The rows of a group lie close to one hidden flat surface of 12 dimensions, which may be shifted away from zero. Surfaces can cross.
In the rows, 128 means zero.
Some rows, each with its group after it:
[115 167 175 159  98 179 133 185 114 102  85 139 140 111 166 136 152]
Q649
[114  93 167 136 113 106 122 173 187 125 114 144 119  92 101 100 121]
Q649
[108  81 160  96 203 106 134 124 164 159 179  96 177 117  84  78 123]
Q661
[ 93  78 135 128 123 179 111 130 106  86  52 145 110 115 156 142 121]
Q957
[ 41 137 132 182 155 130 138  89 130 133  76  76 143 121 152 111 107]
Q957
[ 83  85 168 131 121 163 110 126  84 114 143 118 147 150  90  51  64]
Q131
[152 115 158 142 116  82 137 124 144 169 165 101 163 129  97 119 121]
Q649
[ 94 131 112  61 109 177 119 119 116 114 129 140 158  94 154 110 147]
Q661
[128 161 111 189 185 115 108 124 147 159 144 129 128 138 116 144 172]
Q923
[ 81  88  75 186 110 154  71 149 116 128 107  92 156  89 143 153 115]
Q276
[133 118  90 148 106  91 117 198 154 157 180 123 167 113 124 178 142]
Q923
[ 71 115 119 162 139  97 125 147 140  96  99  78 137  57 152 156 108]
Q276
[106 175 164 161 130  70 125 108 130 171 120 141  74 137  95  61  78]
Q661
[150 154 143 135  95 110 168 124 143 146 161 112 118 129 131 120  79]
Q923
[140 120 191 155 110 128  74 161 105 181 146 113 129 160 100 151 176]
Q276
[ 79  93 138 119 127 114  83 116 137  99 130 106  76 134  99 140 135]
Q957
[148  87 156 150  84 132 135  91 123  96 102 144 131 153 122 140 140]
Q957
[107 155 103 135 134 136 158 142 110 117 137 122 124 109 157 145  91]
Q276
[119 182 142 144  93  98  88  98 142 136 131 125  20  99 123 116 122]
Q923
[ 85 147 162  84 160 145 144 146 113 151  57  92 157  98 156 110 140]
Q649
[ 77 129 147 163 123 107 121  59 153  69  90 147 115 134 127 119 193]
Q131
[101 123  99 138 130  79 140 108 164  48  97  57  86 105 137 154  98]
Q923
[181 153 134 160  94  92 156 120 145 174 127 159 113 186 101  82  83]
Q276
[180 126 129  73 128 160 134 124 108 190 150 153 162 139 127 117 146]
Q957
[ 53  88 116  97 130 173 156 202 102  78  56 142 134 182 133 107  56]
Q957
[131 126 168  98 138 133 132  90 116 139 122 157 100 124 129 116 142]
Q649
[ 63 118  93 170 157 214 131 139  95  57 123 118 137 132 169 140  84]
Q661
[138 147 138 102 159 105 174 150 146  96 159 112 126  97 154 181 135]
Q131
[172  82 132 105 109  79 118 133 162 115 101 114 107 139 108 163 159]
Q661
[ 98 104  50 141 102 134 110 159 118 156 141 142 183 171 109 103  92]
Q923
[100  98 131 139 118 143 131 144 126 119 138 127 161 125 122  96  88]
Q957
[ 31  95  99 148 154 145  24 145 177 112 158  82  81  93 100 143 177]
Q649
[155 172 151 137 142 131 154 139 152 130 113 142 105 183 124 122 161]
Q923
[ 98 163  75 148 119  88 115 133  96 149  98 132 138 102 152 158 128]
Q131
[ 98 128 121  95 141 130 139 188 148 106 126  97 136 138 113 109 104]
Q276
[101 159 105 129  40 123 107 146 108 117  50 143 112  99 164 121 105]
Q661
[149 142 140 114  80 139 127 132  63 184 178 214 167 113 134 108 111]
Q923
[117 137 109 141 120 103 123 160 154 112 162 101 113 124 135 187 137]
Q661
[155 172 127 191 134 156 136 135  83 179  89 192 159 132 157 112 140]
Q923
[ 42 169 134 172 155 167 145 178 132 141 147 133 157 114 136  53  66]
Q131
[107 114 102 107 136 166 115 123 132 159 133 157 197 169 120 106 182]
Q131
[109 150 124 209 174  99  68 111 139 168 104 101 104 130 113 145 180]
Q923
[110 132 128 116 137 199  96 110 138 144  78 159  99  97 145  90 159]
Q649
[184 139 141 182  73 133 124 188 111 146  64 142 121 105 161 164 115]
Q131
[ 84 132 143 161 117 102 134  41 143 150 105 168 125 154 121  98 158]
Q276
[107  82  99 151 128 144 113 126 137 101 153 122 147  98 130 140 114]
Q649
[116  98  60 189 102 101 101 137 125 161 109  86 138 159 125 154  89]
Q661
[131 130  75 107 170 122 137 141 139 192 142 104 188 108 156 175 171]
Q131
[167 125 153 152 109 138 175  99  95 100 107 157 156  69 162 114  75]
Q276
[139 106 116 138  95 154  90 146 126 200 141 150 145 208  81  72 116]
Q957
[ 88 142 121 153 116 170 120 168 169  63 109 145 108 138 125  82 123]
Q923
[ 78 119 138 115 129 107 122 129 176  71 141 107 101  93 106 100 123]
Q276
[132  95 121 125  44 173  98 198 142 115 147 140 168 174 119 151 168]
Q661
[ 72 122 117  44 109  69 110 169 182  87 141  92 105 120  96 126 150]
Q661
[178 153 119  95  82  75 133 179 108 166 168 138 126  95 114 124  77]
Q957
[102 169 102  82  85 122 140 143 128 155 145 149 142 131 135  90 106]
Q661
[ 98  94  97 189  88 139 119 140 132  87 117 146 192 104 131 117 122]
Q131
[ 87 140 120  93 127 137 137 141  96  94 168 175 157 109 127 103 106]
Q923
[158 135 178  70  75 109  98 133 147  94  91 128  98  76 134 157 214]
Q957
[ 95 128 102 107 138 173 164 137 126  61 166 130 155 104 152 125 100]
Q649
[138 130 128  97 110 170 109 192  92 104 114 118 110 157 118 113  86]
Q276
[ 88 128  88  82 193 159 109  93 135 176 120  98 136 103 146 105 137]
Q649
[ 73 100 152  81 162 114 126  92  93 131  55 132  86 128 129  99  97]
Q649
[104 130 118 112 170 145 146 139 128 135 132 113 142 138 135 125 115]
Q661
[148 135 100 123 124 142 162 122 154 117 160 162 114 140 138 147 117]
Q957
[141 121 173 109  76 129 162 211 173  93 134 120 151 195  97 121 127]
Q923
[170 171 129 126  92 136 164 104 127 132 129 178 118 141 150 115 123]
Q957
[120 118 103 121 123 103 103 140 175 155 108 136  81 138 112 124 128]
Q649
[ 98 103 143 141  92 125  96 124 130 133  39  94 125 180 118 118 154]
Q957
[137 108 165 101 140 144 143 133  92 135  45 104 154 134 155 148 146]
Q131
[ 42 136  81 133 147 126 134 174 110 101 136  88 133 130 141 151  71]
Q276
[ 77 125 103 168 146 117 107 105 152 114 143  94 103 110 120 111  98]
Q131
[164 134 130 160 115 134 126 136 161 185  93 175 107 100 141 106 121]
Q649
[131 128  55 102 115 152 106 169 103 118 129 140 161  63 159 152 118]
Q131
[137 133 152 168 124 145 129  79 106 143 150 156 119 101 135 107 116]
Q649
[119 129 171 162  90  69 141 118 151  93 104 136  99 122 108 104 102]
Q276
[182 114 135 115  61 132 119 111  97 113  73 171 113 176 123 133 151]
Q923
[ 71 163 117  46 151  62 139 116 117 158 124  77 117 111 142 133 126]
Q661
[144 103 124  83 159 117 172 139 102 108 116 158  81 166 144 205 102]
Q957
[ 97 124 122  74 174 134 152 152 175  66 147  75 100  97 139 163 129]
Q131
[106 143 144 118 178 161 145 123 152 107 201 145 127  89 132 100 125]
Q661
[117 100 111 125 116  87  86 110  86 152 168  85 106 184  90 168 118]
Q276
[111 103  98 104 138 142 126 123  96 140 193 141 199 136 107 106 119]
Q131
[ 96 132 187  98 139 146 144 121  91 120 116 140 148 137 141 130 156]
Q276

New rows, each followed by its group:
[135 117 181 129 120 178 108 148  68 176 128 146 174 162 144 177 196]
Q276
[109  42 135 152 158 159  94 130 147 131 115 186 103  63 132 149 140]
Q649
[152 109  93 124 123 120  92 128 108 192 118 134 116 128 126 143 106]
Q957
[113  78 126  95 104 114 147 160 149 102  45 130 139 129 126 101  90]
Q649
[163  95 133 103 100 167  80 192 125 173 188 131 137 174  78 106 130]
Q131
[115  82 130  90  76 107  94 187 122  99 138 119 134 121  90 114  98]
Q957
[154 105 127  93  60 121 119 122 122 125  59  95 105 149 139 140 118]
Q923
[117 154 148 104 121 164 110 154  91 173 146 161 137 183 106  76 133]
Q131
[162 117 142 123 110 187 167 142  76 119 115 169 184  84 162 113  89]
Q131
[136 141 193 140 109 107 113 114 187 173 176 140 107 114  79  48 135]
Q649
[120 140 147 120 122  87  93  92 146 182 100 101  86 125 102  93 140]
Q649
[143 126 120  82 172 122 148 114 143 158 110  95 137 113 116  55  84]
Q276
[146  96 125  86 119 134 130 106 164 148 164 123 154 139  96  74 130]
Q649
[116  91 103  91 106 162 120 129 109  77 132 140 147 139 148 193 180]
Q276
[155 161 173 158  74  88 133 129 128 149 134 109 125 162 106 109 128]
Q649
[177 151 106 124 112 162 123 114 107 139 153 156  85 152 116  88  79]
Q276
[132 151  78  94  78  64 144 104 152 136 111  89 127 208 112 127 134]
Q957
[149 125 170 140 136  96  87 125 162 139  78 124  65 100 114 132 179]
Q661
[161 132  98 112  96  98  84 109  76 152 128 139 104 117 124 163 137]
Q131
[182  96 161 192 111 200 112  68 133 143  83 141  93 136 134  89 116]
Q131
[183 132  84  88 125 124 162  55 131 151 159 143 142 154 143 142 140]
Q957
[157 154 127  71 140 179 127 150 102 168 155 159 116 141 132 109 137]
Q131
[150 132 159  77  74 135 185 163 140 133  92  79 135 144 151 125  85]
Q923
[ 98 166 150 159  94 128 102 108 113 100 102 107  91  94 142 105 118]
Q649
[181 113 148 153  98 106 121 146 175 151 141 151 132 103 108 118 146]
Q661
[ 89 110  84 116 158  98 112 119 134 155 167  69 138 142 101 114  90]
Q276
[ 80  80 129 126 140 105 104 109 125  96 177 113 106 142  91 140 118]
Q649
[103 184 141  73 115  83 153 132 119 126 102 131  91 124 150 133 123]
Q661
[159 122 104 119 128 137 130 127 121 130 119 117  98 119 146 149 106]
Q131
[115  80 123 165 141 128 102 143 135  84  82 112 168 138 113 139 174]
Q923
[106 112 109 105 153 134 137 133 125 181 141 110 185 129 122  86 101]
Q661
[ 98  91 141 158 132 122 151 135 106 123  94  98 205 118 138 136 112]
Q131
[140  94 129  96  60  96 113 143 122  66 106 147  72 166 103 151 115]
Q957
[108 124 144  54  89 102  94 118 125 112  75 119 102 115 120 125 168]
Q661
[137 118 140 147 148 144 152 152 109 129  63 117 158 101 166 152 114]
Q661
[129  91  89  96 108  83 121 187 119 133  95 100 121 135 120 174  87]
Q957
[119  86 130 148 124  86 139  98 103 146 121 105 189 160 119 142 130]
Q131
[163 143 152 112 153 117 144 101  94 142 173 113 113 105 124 121  92]
Q276
[133 150 142 172 166 181 156 143 135 113 126 154 121  96 162 129 113]
Q661
[146 127 137  95 104  89 146  72 131 115 136 104 136 116 116  95 108]
Q649
[117 124 150 173 197 159 147  88 129 159 134  90 186 127 127  75 116]
Q923
[121 120 102  96 143 109 126 165 145 128 113  93 113 170 127 185 160]
Q661
[140 127 106 154 130 136 165  68  76  96 182 161 135 125 149 148  74]
Q649
[127 159 140 100 139 131 141 112 150 142 144 147  82 169 130 136 160]
Q957
[173 120 132 124 111 170 140 161 126 106 162 149 145 109 130 111 106]
Q276
[147 104 133 122 111  70 127  88 117 108 122 114  75 113 127 185 124]
Q957
[113 113  89 103 126  99 126 134 157 122  74  68 136  79 145 136 113]
Q649
[110 134 128  74  68 131 122 148 104 158 146 142 132 144 123  99  99]
Q923
[130 142 105 109  78 156 144 165 148  97 110 110 163 157 130  96 112]
Q649
[ 83 127 167  72 128 120 115 114  76 136 148 137 148 134 107 103 134]
Q923
[117 157 166 215 123 144 146 101 182 116 164 168 122 129 120  95 144]
Q131
[151 129 118 134 103 113 135 171 147 134  87 137 103 176 120 143 128]
Q661
[104  87  70 137 152 137  87  87 119 128 154 120 101 122 127 173 140]
Q649
[102 161 122  62 103 200 133 150 143 126  94 143 102 144 141  65 119]
Q923
[159 100 124 131 162 157 107  84 132 163 145  79 103  82 134 135 119]
Q131
[ 91 120 122 137  94  82  88 131 120 101 173 149 161 100 109 151 172]
Q131
[ 83 117  81  66 184 147 111  75 114 132  96 133  85 110 155 133 127]
Q649
[122 141 166 136 130 132 141  84 125  89 162 158 110  98 132 115 136]
Q131
[113 129 105 137 186 103 186 134 110 122 119  91 146 147 147 157  67]
Q661
[106 111  78 169 146 126 105 121 148  88 129 121 129 142 111 119 130]
Q923
[190 141 110 160  47  86 156 128 171 103  77 116 133  51 150 105  77]
Q649
[121 100 144 139 138 156 140 163 151  80 187 161 145  87 140 172 150]
Q649
[136 137 156 171  68  97 178  80 126  96 108 133 142 171 129 117 107]
Q957
[159 176  84 128 138 117 161 152 148 136 122 148 121 142 153 165 146]
Q923
[ 93 190 100 101  65  86 122 184 184 109 136 113  97 160 102  74 118]
Q957
[100 113 166  64 127 109 172 139 135  76 135 107 152 162 121 138 137]
Q957
[109 112 180 129 108 149 116 104  93  97 157 157 119 142 105  99 129]
Q276
[129 118  71  94 133 133 119 147 122 138 155 123 133 145 121 141 121]
Q131
[116 190 149 137 117  71 195 119  79 127 118 172 165 134 157 151 123]
Q131
[108 123 109 183 141 148  63 123 152 166 129 113  95 117 111 121 142]
Q661
[116 142  74  90 104 129 105  85  58 143 103 177 138 135 137 118 133]
Q131
[173  45 159  92 148 159  80 104 163  95 115 126 122 133  97 147 218]
Q661
[171 109 116 150 143 117 155 133 147 197 160 104 151 185 107 150 115]
Q131
[116 101 133 164 114  87 101  42  95 171 102 127 128 158 116 125 132]
Q276
[149 102  98  80 136 151 116 136 150 136  93 102 105 169 131 148 153]
Q131
[162  97 100  98 141 122 139 141 159 166 100 121 151 106 149 166 155]
Q649
[154 110 131 175  90 172  93  71 113 133  98 194  87  97 140 101 119]
Q649
[149  94 109 118  65 133 113 121 166 136 130 119 170 188 104 108 170]
Q957
[124 122 125 135 112 158 126 184 125 114 101 126 165  88 156 145 131]
Q131
[134 187 113  86 105 137 174 189 186 153 132 118 161 163 127  64 105]
Q649
[122 122 103 168 107 147  96  88 114 157 116 152 112 134 131 109 126]
Q276
[ 78 110 124 155 164 170 169  87 178 134 194 109 205 167 128  93 138]
Q957
[129 100 143 149  97 122 111 103 159 114 171  96 113 110 108 105 114]
Q923
[138 138 118 161  86 100 143 186 177 144 162 123 142 143 116 143 114]
Q957
